The rows come from 5 hidden closed curves, with some noise, and rows from the same curve form a group. Each curve winds through 6 dimensions. The rows are also pushed far along 4 directions, which tell nothing about the answers.
Some rows, each with its group after it:
[-13   2  -3  13  -1  -3   3  -4  17  18  14  12  -4   1  14] : H
[ -8  18 -25  22   2  -9  13   6  -7   9   8  -7  -4  12  10] : P
[ 30  38  29  -5 -29   2 -24   6 -13  24 -17  49 -15 -28  22] : P
[  4   1  -8   8   0  27   0 -20 -24  10   7   7 -14  -5   0] : H
[-18  -7 -25  14 -20  -9   1   6 -15 -17 -24  10  17  47  -9] : P
[ 21  17   4 -20  11   5  -7  -6  -8  -2  -2   7 -15  -5  16] : T
[ -3 -26 -15  24  38  18  23  -9  14 -12  34 -37  -2  -7  -6] : T
[ 20 -30  15  -7  12  -3   0  33   7 -37 -14 -15  17 -14 -10] : T
[ 13  26   6  17  -1   3   4  -5  10  18   3  13 -10   2  16] : X
[ 13 -18  28   5   4 -20  -7  10  17 -16   2  -9   0  -9 -11] : X
[ 1  3 -9 14 10 -1 -4 -8  0  2 12  8 -6 12  6] : M
[ -3  10 -10  21 -16  22   0 -13   0  25   0  30  -3   9  20] : T
[  0  11 -15  -4 -12   9   3  -2 -16  -6 -24  13   7  25   4] : T
[  0  14  10   3  13 -19  -4 -14  29  20  34  -6 -21   1  14] : X
[ 18 -60   2  -2 -14  31  -4  22 -42 -49 -43   3  24 -13 -21] : P
[ -8 -12 -12  11   8  -6  -2 -16   3   3  16 -19  -2  21  -6] : X
[-10 -29  -2  28  16  -7  17  26  18 -19  10 -36  22 -14 -30] : P
[-12   4   4   8 -38   6  -4  -2   1  27 -19   4  17   8 -14] : M
[-23   9 -52   9  10  17  31 -33 -22  10  18 -41  -4  58   0] : H
[ 19 -23  41  -7  -6 -25 -20  34  -3 -40 -28   1  22 -15 -37] : M
[  4  24  13   3  18 -12   2 -10  17   6  20 -11  -7 -10  -9] : M
[ 17 -34   6  -2   8  11   7  28   1 -41 -22 -17  26 -11 -12] : T
[ 22  15  24 -16 -36  14 -32 -20 -33  11 -21  50 -18   8  11] : P
[ 12 -27  26  17  -1  -7  -6  12  19 -11  -5 -13  15 -19 -20] : X
[  6  51 -21   0  45  21  14 -33  18  37  46 -10 -33  -8  32] : X
[-26  65  11  10 -36 -33  -3  -8  23  61  11  19  -4  29   3] : H
[ 41 -17  28 -30  10   8  -7   9 -35 -49 -27   3  -7 -34  -6] : P
[ -2  11  -9  10  15 -14   4   2  19   3  15  -4  -6  11  13] : M
[ 12 -32 -10   5  -7  43  -3  -7 -50 -29 -24   3   6   2 -22] : P
[-20  33 -10  19  17 -17  20  -5  48  32  30 -10   1  -5  15] : P
[  7 -15  -9  21 -24  22   0  -3 -29  -7 -26  12   5  25  -8] : X
[  3  22  22 -12 -20 -12  -1   1  -1   8 -14   8   1  -7  -2] : P
[ -7 -66   6  14  31 -17  11  21  28 -41  13 -49  22 -14 -32] : M
[-16 -16 -40  24  27   9  17 -10  -6 -11  19 -21   1  32  -5] : M
[  5 -21  22 -13 -45 -20 -21  16 -16 -14 -39  18  17  22 -11] : H
[ 15  10  16  14 -12   6  -4   3   6  11  -5  18  -6  -4   9] : X
[-21 -23 -27  20   3  12  19  -6  13  -3   1 -21  18  25  -6] : X
[ 23  -2  -3 -20 -11  17  -8 -12 -42 -19 -26  10  -7  14   7] : H
[-18 -17 -11  19  -5   4  10  -4  22  10  12  -5   5  18   8] : X
[ 11  -4  22   7 -29   0 -23   6   5  17 -11  21   2 -12   4] : M
[  2 -26  15   7 -14  -8  -4  21  13 -22 -22  -6  27  -8 -20] : M
[ 23  47  21 -12  31 -14  -6   2   9   4  16  14 -28 -41  11] : H
[ 10  16 -11  -3   1  30  -2 -33 -44   1  -1  23 -26   1   7] : H
[  5  10  10 -13 -12 -18  -7  -5   1   1  -7  10  -5  13  11] : H
[ -4   1  -3 -11  21 -12  10  -9  20  14  16 -23 -13  -4   9] : M
[  6 -13 -11   0  17  22   8  -1 -15 -39 -21  -8  15   1 -24] : P
[ -9 -17   7   9 -37   2 -15  -3 -18   2 -20  34   4  13  -5] : H
[ -1 -15   7  -3 -25   1  -5   8  -3  -2 -25  -4  22   2 -13] : H
[  5 -13  -4   2   1  17  13   1   1 -13 -12 -13  17   1   0] : T
[-14  18 -17  -3 -36  22   0 -11 -27  17 -34  16  16  30 -11] : T
[ 19 -34  16  -5  25   2  -2  16  -3 -41   4 -11  -3 -15 -11] : P
[  7 -39 -34  -7  42  18  15  -6 -26 -46  -5 -28  -1   8  -5] : M
[  1   4   9 -10  -2   5 -11  -1   5   9   3   3  -1  -2  -3] : X
[ 32  15 -21  -8  48  19   5 -16 -20 -28   4   5 -26 -24  26] : P
[-14 -21 -26  30  11  27  18 -12   0  -3  10  -5   7  10  -1] : T
[ 24  23  16  11  16   4   5   1  19   9   9   8 -15 -19  18] : X
[  4   1  -4  18 -15  20   1  -9 -12  11  -6  13  -5  13   4] : X
[ 10  20  20 -13 -16  12 -11   3  11  27 -13  17   6 -22   5] : T
[ 21   3  14   3  14  -4 -11   5  -7 -27  -4   7  -1  -9 -11] : M
[ 21 -52 -27   1  32  52  20  -8 -41 -57 -14 -36  12  -7 -16] : T
[ -6  -7  -2  -8  37  -1  13  -1  36   4  27 -33  -1 -23   0] : T
[ -3   1  -3   2  -3   7   6  -8  -1  11   3 -27   7   1 -13] : H
[ -8   1  10   6 -13  -7   7   9  25   3 -12   1  21   1  -4] : T
[  3  13 -13 -13  32   9  15 -23  -1  10  18 -29 -21  -8   6] : M
[  6   6  13  -5 -55  -2 -33   6 -52  -3 -48  45   5  16 -23] : H

New rows. What belongs after each?
[  4 -34   9  21 -44   5 -17   3 -22  -8 -41   9  27  19 -28] : X
[ 11  40  13 -15 -34  -8  -3   4 -19  17 -26  30  -4   2  16] : P
[ -3   4   5   5 -16 -12  -7  13   5   0 -13   5  12  23 -10] : X
[-20 -43 -10  27  17 -17  21  43  31 -43 -11 -36  45   1 -37] : P
[ -9  -7  -5   3 -20  22   1  -9 -19   0 -15  11   9  27 -14] : P
[-16   6 -13   9 -20   3  12 -10   8   9  -9   7   6  31   7] : X
[ -5 -15   0  16  19   3  18   9  27 -15   3 -11  17 -12  -6] : T
[ -6 -15  24   3  -1 -31  -6  15  31   1  10 -23  12 -17 -20] : H
[  0  17  18  13 -30  -1 -15  -3  16  39   0  24  -2   3   9] : X
[ 29  37  17 -12 -10  20 -15 -14 -19  21  -4  26 -21 -13  16] : T
[ 39  44   7 -22  11  26 -15 -16 -48  -5 -14  32 -32 -29  11] : H
[ 18  39  20  -1   1 -26 -11   1   7  13   4  12 -16 -28  11] : P
[ 21   5  24   5   5   7 -13  -2   2   3   9  18 -14 -25   5] : T
[ 13 -20  11 -10 -30  15 -12   7 -24 -10 -38   5  19  -3 -14] : H
[-43  22 -34  31  33 -19  37   3  53  31  47 -61  14  12 -17] : H
[-11   0  19   0 -13 -18  -8  -1  18   1   1   7   6  21 -13] : P
[-29 -29   3  23  -7 -23  12  20  52   4   5 -23  32  13 -15] : X
[ 20   9  12 -10  -4  19 -11 -16 -22   0  -9  42 -21 -19  21] : H
[ -7 -11 -25  10  23  -7   4  -3  -9 -13  18 -21  -8  14  -6] : H
[-30   3 -42  17  12  -3  16  -3  -2  -3   4 -11   9  23  -8] : H
[  0   6   4  13  -6 -21 -12   6   8  -2   1  15   3  20   0] : M
[ -8  21   3  -1  32 -17   6  -2  37  10  26   2 -14 -11  11] : T
[  7   2   5  -2 -13 -10  -2   3 -23 -15 -20  -1   5  -2 -15] : P
[  2 -22   9  23 -20 -20  -4  11   0 -18 -25  -8  22  22 -25] : X
[ 21  -2   8 -10  -4  19  -5  -9 -29 -22 -25  11   0  -6  -8] : T
[ 26  20  22 -12 -30  30 -18 -17 -40  13 -23  38 -15 -10   5] : H
[ -2   7  15  -4  -4   1  -2  -5  11  -4  -5   6   7   6 -15] : P
[-10  -8  46   3 -21 -46  -8  50  54  -8 -14   6  35   0 -22] : P
[-14 -47  22  11   6 -31   8  43  54 -29  -8 -36  45  -9 -35] : X
[-18  39 -13   3  -8 -12  12 -16  19  27   3   1   1  33  10] : X
[-12 -27  -7  11  12  -5  13  24  19 -19  -5 -30  29  -9 -22] : H
[ 16  -2   4 -10  18  16   8   9 -12 -29 -16 -14   9 -13 -19] : T
[ 16 -18  14 -13   6   6 -18   3  -1  -6  -2   8  -6 -21   1] : T
[ 13 -11   5  19 -13   5  -6  -4  -9  -3 -21   1  12   4 -13] : X
[ -1  20   9  16  -8 -11   1  12  16  22   8   6   0 -10   6] : P
[  5 -13   6  17 -22  -1  -3  -6 -12  -5 -18   3   5  20 -13] : X
[ -7  -9   0   1  12  -3  11  -9  11   7  15 -34   0  -4 -16] : M
[ -1  22  -5  18   3  -2  -8 -17  10  22  22  16 -13  10  15] : M
[-12  21  11  15 -10  -3   3  -8  25  43  24   0  -5  -3   4] : H
[ 19  40  10 -17  47  10   6 -13  30  15  42  -7 -35 -32  26] : X
[ -5   2 -23   9   3  11   1  -5  -9   3  -3  -9   7  25  -7] : X
[  5  52   6   3 -15 -26   2  11   8  27  -3  17  -7  -6  21] : P
[-12   1   1   1 -22 -19  -8 -10  -5  13   1  -6   0  25 -10] : H
[ 24  -4   2   0   6  31  -9  -4 -26  -2  -3   6 -10 -24   1] : H
[  4  10  -3   1   3   9  -3  -8  -4  12   4 -13   0 -19  -9] : H
[ 23  29  39  -3 -24   0 -27   3   1  26  -6  38 -13 -21  10] : T
[ -2  -8 -16  18  17  -3  12  10  -1  -8  16 -14  -5   4   3] : P
[ -4  10  -5  -2  -3  -5   7   3  13   2 -12  -5  10   5   1] : M
[-46   6 -32  24 -10  -9  30  -3  27  27   6 -35  26  42 -17] : M
[ 21   4 -22  -2  11  41   8 -23 -29 -13  -9  18 -20   5  28] : X
[ 16  46  31  -7 -10 -14 -20 -12  37  49  23  43 -33 -17  49] : X
[  6  16  -4   7   2 -26   3  15  -5  -6  -2  -2  -4  -2   7] : P
[  0  26 -17   2   6  19   8 -14  -1  24   5 -14  -1  -5   4] : H
[ 12  -4  -5  -7 -14  28  -2 -11 -30  -1 -20  -9   8   1  -9] : H
[ 12  16   2  13  -6   3 -12 -12  -5   3   5  17 -10   3   8] : M
[  4  12  29 -27 -42  -7 -32   0  -5  15 -39  42   5  -7  -1] : T
[ 13  27  27 -19  -6 -18 -11   1   9  17  -7   4  -8 -14   0] : M
[ 21 -22   2   9  -1  15 -12   6 -14 -22 -10   6   0 -11   0] : M
[ 24 -21  30  -2   4 -12 -25  29   2 -18  -4   7  -1 -40 -11] : H
[ -9 -28   6  -8 -29 -14 -12   5  -7   2 -23  -3  11  17 -13] : M
[ 34 -32 -14 -12  20  45   9   5 -48 -46 -23   2  -5 -22  11] : P
[ 13  28  -5 -10 -17  15 -21 -27 -26  29  -3  38 -27  13  29] : T
[ 33  52  28 -18 -19  14 -22 -17 -15  33  -7  39 -25 -17  24] : T
[ -1   2  -9  -5   2   7  13 -12  -4   3   1 -23   3  17  -1] : H
[ 32 -14  -9 -21  17  33   1 -16 -42 -36 -21  -2 -10 -11   6] : H
[  1  18 -14  -4  21   2  18  -3  14  -2   1 -15   2  -1   8] : M
[-10  21 -51  24  20   7  25 -11 -22   6  19 -16 -14  23  15] : P
[ 36  25  24 -22  12  -4 -12   7  -2  -2  -3   9 -17 -22  20] : H
[  9 -17 -24  -3   2  40   9  -9 -50 -28 -22 -16   8  18 -21] : T
[ 28  -1  20 -16  37 -19  -9  11   6 -28  14 -11 -19 -34   3] : H
[-20  10  -4  12   2 -20  13  21  23   3   1 -19  20  10 -18] : H
[ 18  35   1  -9  -9  17 -18 -23 -23  27  -6  39 -22   0  23] : M
[  5   3  28   3 -12 -16 -13   5   6  -3  -6   0   9  -7 -23] : M
[ 18  23  23  -6 -17  13 -12  -4   2  22 -15  16   0 -29   2] : M
[  0  10  32 -15 -42 -34  -8  25   5  10 -22  24   6   9  11] : P
[ -2 -17  -1   8 -29  22  -4   0 -19   1 -28   0  20   3 -24] : M
[  1  -9  12   0  -7  -8 -18   8   1  -4 -11  28  -2  -2  -4] : T
[-26   2  23   4 -41 -29  -4  12  37  20  -7   8  19  22  -9] : X
[-26  47 -10  12  -6 -25   4 -11  13  36  20   6 -10  21  -2] : H
[ -3  22 -10  -3  -2  -5   2 -10 -11   5  -6  -3  -3  22  -4] : M
[ -9  11  17   2 -22 -19  -1   2  14  15  -1  -8  12  16 -12] : T
[ 25  18  15 -16  14  11   0   2  -5  -8  -5  -5  -3 -21  -1] : T
